All groups share one centre, and each spreads out both ways along 11 directions, with some noise.
In the rows, zero is written as 128.
Some rows, each with its group after it:
[139 115 130 143 122 153 108  89 105 164 138  98 153 110 125 146 101]
k794
[125 142 160 147 142 129 140  95 114 149 148 138 118 128  96 191  88]
k962
[140  84 110 150 108 121 129 137 158 129  99 121 158 135  94 164 120]
k650
[129 149 106  64 155 154 166  96  77 104  93 166  53 164 147 231  87]
k342
[143 123 166  66  86  69 188 152 163 118 114 133 148 111  94 178 144]
k794
[193 172 153  71 123  88 112 158  98 152 102 165 142 107 162 148 106]
k787
[135 134  77  96 134 184  96 103 109 161  77 143 129 162 141 131 102]
k22
[140 155 144  69 155 119 157 159 145 137 118 141 137  98 121 146 116]
k787
[128 122 111  95 115 149 119 116 135 160 115 160 119 145 120 171 113]
k22
[133 141 131 124 145 120 114  95 120 172 139 129 122 122 137 187 127]
k391
[127 178 138 206  76 135 116 101 118 104 102 142 135 103 113 239 114]
k391
[142 114 101 140 109 170 112 115 132 161 136 126 142 105 138 174 107]
k650
[170 126 100 181 133  98 149 130  98 143 130 183 148 120 176 163 137]
k650
[116 130 138 159 104 136 171 128 116 100 171 141 117 110 138 124 135]
k787
[134  94 131  86 102 141 154 141 130 121 165 132 138 109 118 149 113]
k650
[138 144 121 136 149 136 126 128 149 149 141 108  99 124 126 188 121]
k22
[134 182 178  59 138 120 120  85  83 141 119  99 152 158  91 117 110]
k342
[ 86 121  97 185 126 186 161 121 160 107 136 123 127 114 101 156 125]
k787
[116 116 114 151 119 171 142  86  94 122 100 106 127 100 160 102 109]
k650
[126 161 159 129 172  92 200 123 141 147 152 128 120  96 130 156 142]
k342
[118 152 114 167 101 153 118 135 143 123 112 174 113 134 120 162 119]
k391
[143 143 130 131 179  87 176 149 131 116 145 122 137 116 139 131 150]
k22
[146 130 115 125 134 134 136 151 114 103 128 142 150 125 130 134 119]
k962
[130  92 118 106 116 140 117 144 188 134 138  61  98 169  88 128 138]
k962
[180 162 128 135 166  72  43 158  92 153 138 164 252  99 140 122 141]
k787
[148 150 126  91 188 119 125 154 114 156 172 167 166  96 147 132 118]
k22
[130  91 123 116 100 130  87 147 139 119 155 128 123 130 127 138 129]
k342
[161 157 138 124  89 134 153 111  85 135 121 161 137 146 139 122 108]
k650
[140 180 120  73 187 110 159 136 131 136 112 143 121 179 105 157 133]
k342
[155 135 114  88 150  98 140 122 160 162 101  73 144 179 104 131 163]
k342
[118 145 109 102 197 119 103 161 187 158 157 154  90 173  87 198 129]
k962
[160 118 125  83 119 127 115 143  84 109 131 153 138 100 160 167 102]
k787
[115  99 122  86 117 146 138 134 142 110 158  94 129 146  96 127 134]
k391
[158 142 138  85 101 145 147 123  79 136 138 179 132 110 150 159  86]
k650
[128 130 128 124 124 128 158 134 143 111 107 128 102 110 122 195 114]
k650
[126 155  76 132 145 180 122 153 194 131  69  92 112 131 111 145 130]
k787
[161 132 143 110 130 111 163 138 100 105 158 137 160  64 130 233 101]
k391
[128 138 139 153 147 129 106  89 103 170 142 154 121  98 143 220  98]
k391
[139 147 181 189 130  66 155 133 150 144 166 121  99  78 142 172 142]
k22
[164 121 129 105 106 176  86 143 128 141 131  91 145 130 109 114  80]
k962
[152 120 132 182 127  53  80 169 162 142 104 172 101 127 158 152 155]
k342
[122 152 141 136 156 123 112 133  95 106 100 174 117 158 121  98 100]
k794
[114 122 144  66 167 121 134 105 115 162 165 136 116 124 121 168 116]
k391
[104 107 108 141 132 153 152 129 126  88 131 130 118 140 111 139 120]
k22
[142 155 140 167 104 128 126 192 150  71 153 145  82 175  95 104 112]
k962
[134 123 131 134  96 142  98 135 112 136 183 147 142 108 144 118 125]
k391
[142 146 138 112 125 138 130 103 107 150 100 117 131 147 127  99 107]
k391
[178 148 124 110 175  98 162 155 103 128 136 154 127 106 161 168 111]
k391
[111 147 127  98 137 161 165 130 117 115 138 154 109 120 128 138 106]
k787
[159 129 130 142 108 103 120 123 115 106 131  71 123 141 140 135 145]
k22
[144  87  71 104 156 146 185  93 149 163 134  57 116 132 145 194 148]
k794
[127 134 126 112 126 155 102 115 119 149 124 141 121 135 120 149 102]
k22
[ 89 148 141 173 115 166 158 101  99  95 113 180 137 123  89 167  83]
k787
[109  72 143  90  58 158  90  67 119 116 160  18 113 134 100 167 125]
k342
[109 191 121 204 136 159 184  75  79 161 171 198 172 114 150 114 137]
k787
[ 82 135 121 181 152 127 131 139 157 105 109 177  86 154 101 146 126]
k794
[134 122 141 127 123  94 156 153 135 102 158 135 150 128 102 152 139]
k22
[140 126 152 138 179  86 149 127 139 129 138 101 145 150  77 171 117]
k962
[198  97 105 129  87 106 102 193 173 137 142  79 180 119 136  87 153]
k962
[166 165 114  64 104 109 124 155  92  81 153 142 135 173 132 163 146]
k342
[105 147 155 165 143 138  82  99  98 125 104 130 151 159  88  83  98]
k794
[143 175 133  98 174 116 141 148 130 182 138 211 148 103 142 156 114]
k22
[174 136 144 110 116 128 124 149 118 152 170 137 145 100 142 137 102]
k962
[157 137 120  40 157  78 100 157  88 103 132 186 103 174 141 198 124]
k342
[134 155 130 155 138 115 106 110 146 164 111 127 102 118 136 206 127]
k342
[144  93  54 195 122 155 167 108 160 140 143  69 128 120 151 200 159]
k794
[138  77 143 122 101 110 140 137 149  99 118  77 129 102 109 173 119]
k787
[165 145 141 129 103 110  98 102 107 158 111 119 144 117 142 175 120]
k342
[164 155 141  89 131 101 150 151  94 116 115 180 139  95 157 166 106]
k787
[115 124 136 154 143 134 104  91 139 165  77 124 132 143  91 151 101]
k794
[ 91  46 107 154 125 174 116 101 131 150 191 133  82 114 141 147 108]
k391
[114 129 127 139 120 131 114 156 135  94 112 150 141 165  97  76 128]
k650
[149 155 151 134 132 120 127 127 120 132 140 110 149 116 113 151 116]
k22
[118 153  97 138 140 171  68 163 180 144 142 144 119 141  96 170 121]
k650
[130 169 121 160 132 130 107 153 139 142 178 167 155 112 132 143 145]
k794
[153  90 157  54 188  71 154 109 119 184  99 127 117 124 136 158 102]
k794
[179 121 140 116 120 118 141 165 145 136 160  93 126 115 128 131 114]
k962
[146  97  77  35 147 133 176 169 170 129 186 105 130 121 135 192 162]
k391
[105 145 147 128 181 126  94 144 122  97 167 103  82 152 114 107 121]
k22
[123 124 116  82 132 140 118 138  82  82 106 197  66 168 141 171  88]
k342
[103 110 172 116 176  80 176 108  89  90 166 130  95  79 147 184 119]
k650
[162 194 171  93  86 154  95 119  94 147 146 126 106 125 128 152  80]
k794
[103 144 136 104 115 149 138  74 103 152 108 144 114 124 137 157 118]
k962
[123 124 126 114 121 124 189 143  99  70 149 182  92 115 149 175 118]
k787
[170 163 139 154 126  89 142 130 142 190 163 168 120 153 133 176 136]
k962
[108 103 121 192 116 168  89 113 101 131 145 167 158  95 129 127  89]
k794
[116 133 119  80 163 135 143 144 133  92 145 126 104 152  99 183 118]
k391
[116  99 124 114 143 137 123 109 130 160 130 141 139 120 122 141 117]
k22
[132 131 180 171  92  89  99 122 173 180 168 112 116 120  98 164 136]
k962
[152 168 105  91 140  98 120 169 138 100 158 134 133 178 109 182 165]
k342
[134 121 134 130 113  95 169 135 125 106 144 130 132 139 128 121 152]
k962
[139 177 154 100  86 123 166 107 120 114 129 132  92 247  54 138 117]
k650
[141 142 161 104 121  99 140 150 117 123 183 157 137 111 125 149 125]
k650
[140 144 152 140 128 107 107 127 116 154 106 172 174 110 117 126 111]
k794
[140 155 164 177 135  92 129 135 114 119 150 148  93 122 144 134 120]
k794
[136  94 141 126  93 129 117 141 136 103 147  63 139  97 128 109 133]
k787
[151  54  97 128 188  71 208 104  73 126 113 149 149  86 213 132 148]
k650
[100 122 132 119 156 131 128 103 116 134 157 120  70 163 136 120 133]
k391

New rows, each followed by its group:
[113  87 147  69 112 165 176 116 158 164 182 105  77 108 111 170  98]
k787
[107 167 155  99 100 129 149 143 134 117 126 186 124 114 110 142 122]
k794
[168 160 140 190 103 110 138 120 104 124 120 152 188 108 114 185 108]
k342
[159 109 146 139 106 103 118 152 167 163 177 105 132 126 112 145 137]
k962
[117  79 123 116 157  96 140 115 154 135 115 108  86 143 122 189 133]
k342
[112 212 142 138 108 194 106  90 115 139 110 107 125 150  91 127  98]
k342
[ 74  79 110  82 126 165  97 118 143 151 234 141  94 126 127 161 141]
k391
[138  82 122  13 179 108 139 148 121 161 159 151 118 136 146 125 121]
k342
[144  95 120 123 112 123 170 136 101 104 123 157 153 100 149 137 114]
k794
[154 139  96 112 143 112 149 143 157 137 129 108 151 161 109 165 155]
k342
[144 150 118 148 138 133 123 101 113 175 120 152 169 123 128 167 115]
k787
[132 125 134 141 122 114 149 101 117 155  99 140 112 120 156 129 129]
k22
[119 118 153 160 106  99 186 106  90 106 209 145 112 128 149 124 152]
k787
[127 171 115 186  97 158  91 154 155 112 165 130 159 134  86 155 133]
k342
[136 148 125  94 152 142 174 136 105  96 150 121 136 124 123 139 117]
k22
[136 106 139 135 174  94 154 128 118 133 154 126 108 128 139 139 124]
k391
[127  93  97 179 177  85 141 145 166 134 116 140 146 136 117 158 156]
k794
[143 144 111  67 147 137 116 140  90 107 121 145 120 141 152 136 115]
k787
[141 122 143 139  93 135 124 132 162 165 164 118  95  82 142 185 119]
k962
[134 168 172 116 117 112 141 124 113 132 125 151 101 123 130 140 108]
k794
[125  98 150  77 183  69 129 132 143 164 163 133 108 109 133 183 137]
k342
[119 153 182  93 119 101 113 159 141 126 181 147  93 120 119 117 128]
k962
[142  88 154 105 129  68 142 122 120 105 165  51 140 133 126 106 167]
k787
[127 175 150  92 166 109 145 131 126 125  83 141 114 178  95 112 116]
k391
[153  76 110 135 168 114 125 164 156 171 159 157 146 114 133 129 114]
k391
[139 124 156 162  86 115 163 113 160 152 125 110  98 123 109 168 117]
k787
[124 110 135  65 127 148 198 107 102 130 169  89 114  70 180 101 137]
k650
[ 97 170 123 143 179 161  78 118 118 131 117 138 103 118 133 136 109]
k650
[145 161 139 135 102 153 115 117 109 162 128 148 140  96 153 127 105]
k342
[114 119 113 188 105 131 108 158 167 123 145 175 118 134 113 147 136]
k391
[ 95  83 169 106 131 108 152 140 140  77 166  89 147 104  79 124 126]
k787
[163  68 153 118  85  93 121 155 101  82 101 150 178 113 104 141  86]
k794
[108 160 148  73  99 143 132  75 105 134 132  81 110 156 118 122 143]
k391
[107 174 126 160 125 131 113  98 149 157  89 156  98 162 110 173 136]
k391
[ 40 116 142 171 122 190 111  97 129 112 173 156 105 116  88 126 101]
k794
[177 174 103  97 108 141 107 126  79 185 121 209 180  91 195 138 122]
k962
[126  77 111 173  92 145 137 171 163  87 147 131 144 124  93 127 121]
k391
[102 127 123 110 119 147 181 111 116 124  93 182 128 109 137 132 114]
k794
[163 151 174  98 133  48 154  82 104 162 100  88  97 110 168 182 150]
k342
[ 96 123 142 108 142 165 146 113 136 162 136 179 154 107  82 170  76]
k22
[161 175 132 126 141 133  89 140 126 166 107 128 207  83 131 112 116]
k787
[145 161 127 126 104 141 132 129 140 143 112 121 133 149 115 120 126]
k650
[176 114 148 130 137 146 184 127 103  98 123  58 130 135  98 134  68]
k962
[126  92 126 107 101 125 119 122 120 106 108 118  92 160 129 125 122]
k342
[148 181 118 113 126  77  91 151 118  98  89 172  36 177 172 192 152]
k342
[120 144 188 119 196  69 113  79  91 177 163 144 123 103 121 211 108]
k391
[127 102 103 124 142 143 147 116 127 136 145 121 124 112 147 153 129]
k650
[129 179 138 124 118 135  69 155 128  98 139 139  91 178  99 144 115]
k22
[148 154 123  84 151 140 129 134 120 166 150 149 154 119 129 152 114]
k342
[157 147  66 141 159 113 147 159 146 145 153 170 114 140 172 183 169]
k787
[141 104  89 137  67 167 106 165 144  91 168 121 162 150 105 124 139]
k342
[126 191 157 142 148 121 146  96 118 137 101 120 128 142  97 163 113]
k342
[123 109 153  87 150 126 112 147 189 188 166 137 137 111  70 187 100]
k787
[129  61 202 215 118  77 109 142 103  77 181 120 186  78  73 130  81]
k391
[114 145 123 137 122 151 131 118 105  92 114 145 114 150 117 136 110]
k787
[185 195  91 102 152 122 106 151 127 143  37 141 127 150 157 156 125]
k787
[134  91 122 206  87 112 100 161 178 141 146 134 135  90 143 123 145]
k342
[175 180  97 108 131 147 128 172 160 133  36 115 138  92 153 148 120]
k787
[118 120 123 163 140 131 116 159 147  85 135 130 131 124  93 165 114]
k962
[154 118 118 129 160 122 172 137 134 157 104 170 126 104 141 183  96]
k391
[106  76 113 175 144 118 162  62 127 150 140 142 136 158  79 251 114]
k787
[102 140 194 129 118 107 181 112 144 145 153 160 125  98  80 178 100]
k22
[138 107 131 140 120 119 119 122 118 131 130 146 153 130 111 153 111]
k650
[142 161 116 108 148 137 113 117 116 153 100 138 115 151 143 132 118]
k22
[152 137 152 118 104 102 154 133 138 131 114 119 143 109 115 161 123]
k650
[151  91 134 183 120  94 144 120 129 115 143  83 143 116 124 154 135]
k794
[126 185 146 180 170 109 169 166 167 155 167 176 144  83 125 134 137]
k342
[115 111 141  72 131 124 144  91  73 111 188 128  61 201 137 124 128]
k787
[159 150 166 149 135 130 100 150  97 130 181 168 158 130  93 142  68]
k962
[134 141 123 124 136 127 139 147 120 102 138 148 156 134 112 131 124]
k22
[134 162 131 136 144 158 131  94  73 132  98 163 149 108 127 177  75]
k962
[147 102 107 102 129 178 132  86 121 177 131  87 153 102 127 187  95]
k22
[116 119 120 108 100 149  84 139 125 129 134 187 116 150 116 140 111]
k22
[140  81 152  83  70 108 183 129 104  94 105 138 184  90 114 138 110]
k794
[144 118 120  93 111 135 172 122 117 125 152 116 106 116 151 174 127]
k22
[126 159 147 105 129 121 141 117 105 111 138 136 101 132 131 164 120]
k342
[156 106 114 110 122  87 126 128 136 161 107 137 178 140 128 141 153]
k22
[122  87 159 135 161  95 130 127 122 144 175 139 130 112 119 132 113]
k391
[136 161 185 120 115 111 122 125  98 128 168 141 108 110 132 130 105]
k794
[116 126 168 116 113 133 132 137 184 147 124 113  92 136  66 159  98]
k787
[129 157 190 133 143  69 145 109 133 132 158  75 183 126  66 138 146]
k342
[182 141 115 194  87 140 172 149 162 121 108  88  81 137 136 160 118]
k962
[142 157  97 144 142 132 141 112 109 146 133 147 127 148 155 144 144]
k787
[138  98  96  61  98 183 103 110 112 120 132  87 163 181  87 131 111]
k342
[112 176 111  86 104 164 156 128 148 132 119 150 137 133 107 159 139]
k794
[122 143 147 116 178 114 111 109 112 157 137 149 113 138 118 165 106]
k391
[142 140 115 118 104 110 157 115 115 113  68 114 154 107 162 110 162]
k962
[115 123 137  98 144 136 133 137 123 156 147 201 164 105 111 142 104]
k22
[129 167 121  80 111 183 165 114  95 124 171 136 118 108 148 157 108]
k342
[100 129 142 145  85 127 149  77 136 135 108 111  95 170 106 134 145]
k962
[139 228 101 141 150 156 124 111  97 151  87 182 113 179 150 114 128]
k787
[135 106 142  87 107 145 125 131 127 146 175 123 150 107 114 148 110]
k650
[187 172 110 131 106 116 130 123 136 185 120 113 145 102 180 165 154]
k342
[120  96 127  88 117 162 162 103 111 137 135 134 171 112  98 152  95]
k22
[ 85 133 154 148 203 123  93 128 123 117 149 110 112  12 169 172 120]
k650
[ 89 143 151 212 124 100  98 159 143  86  96 213 149 141  78 109 119]
k794
[175 127 145 179 108 119 132 130  95 137 116 140 168  89 149 123  91]
k391
[120 189 160 114 173 106 108 126 134 146 154 123 102 131 113 166 130]
k650
[159 147 140 124  99 148 121 106  96 164 133 131 139  89 155 156  99]
k22
[128 146 139 127 120 148 103 117 124 153 141 131 126 110 129 150 109]
k342
[149 159 124 102 158 123 155 122  95 148 126 153 122 105 180 126 128]
k650
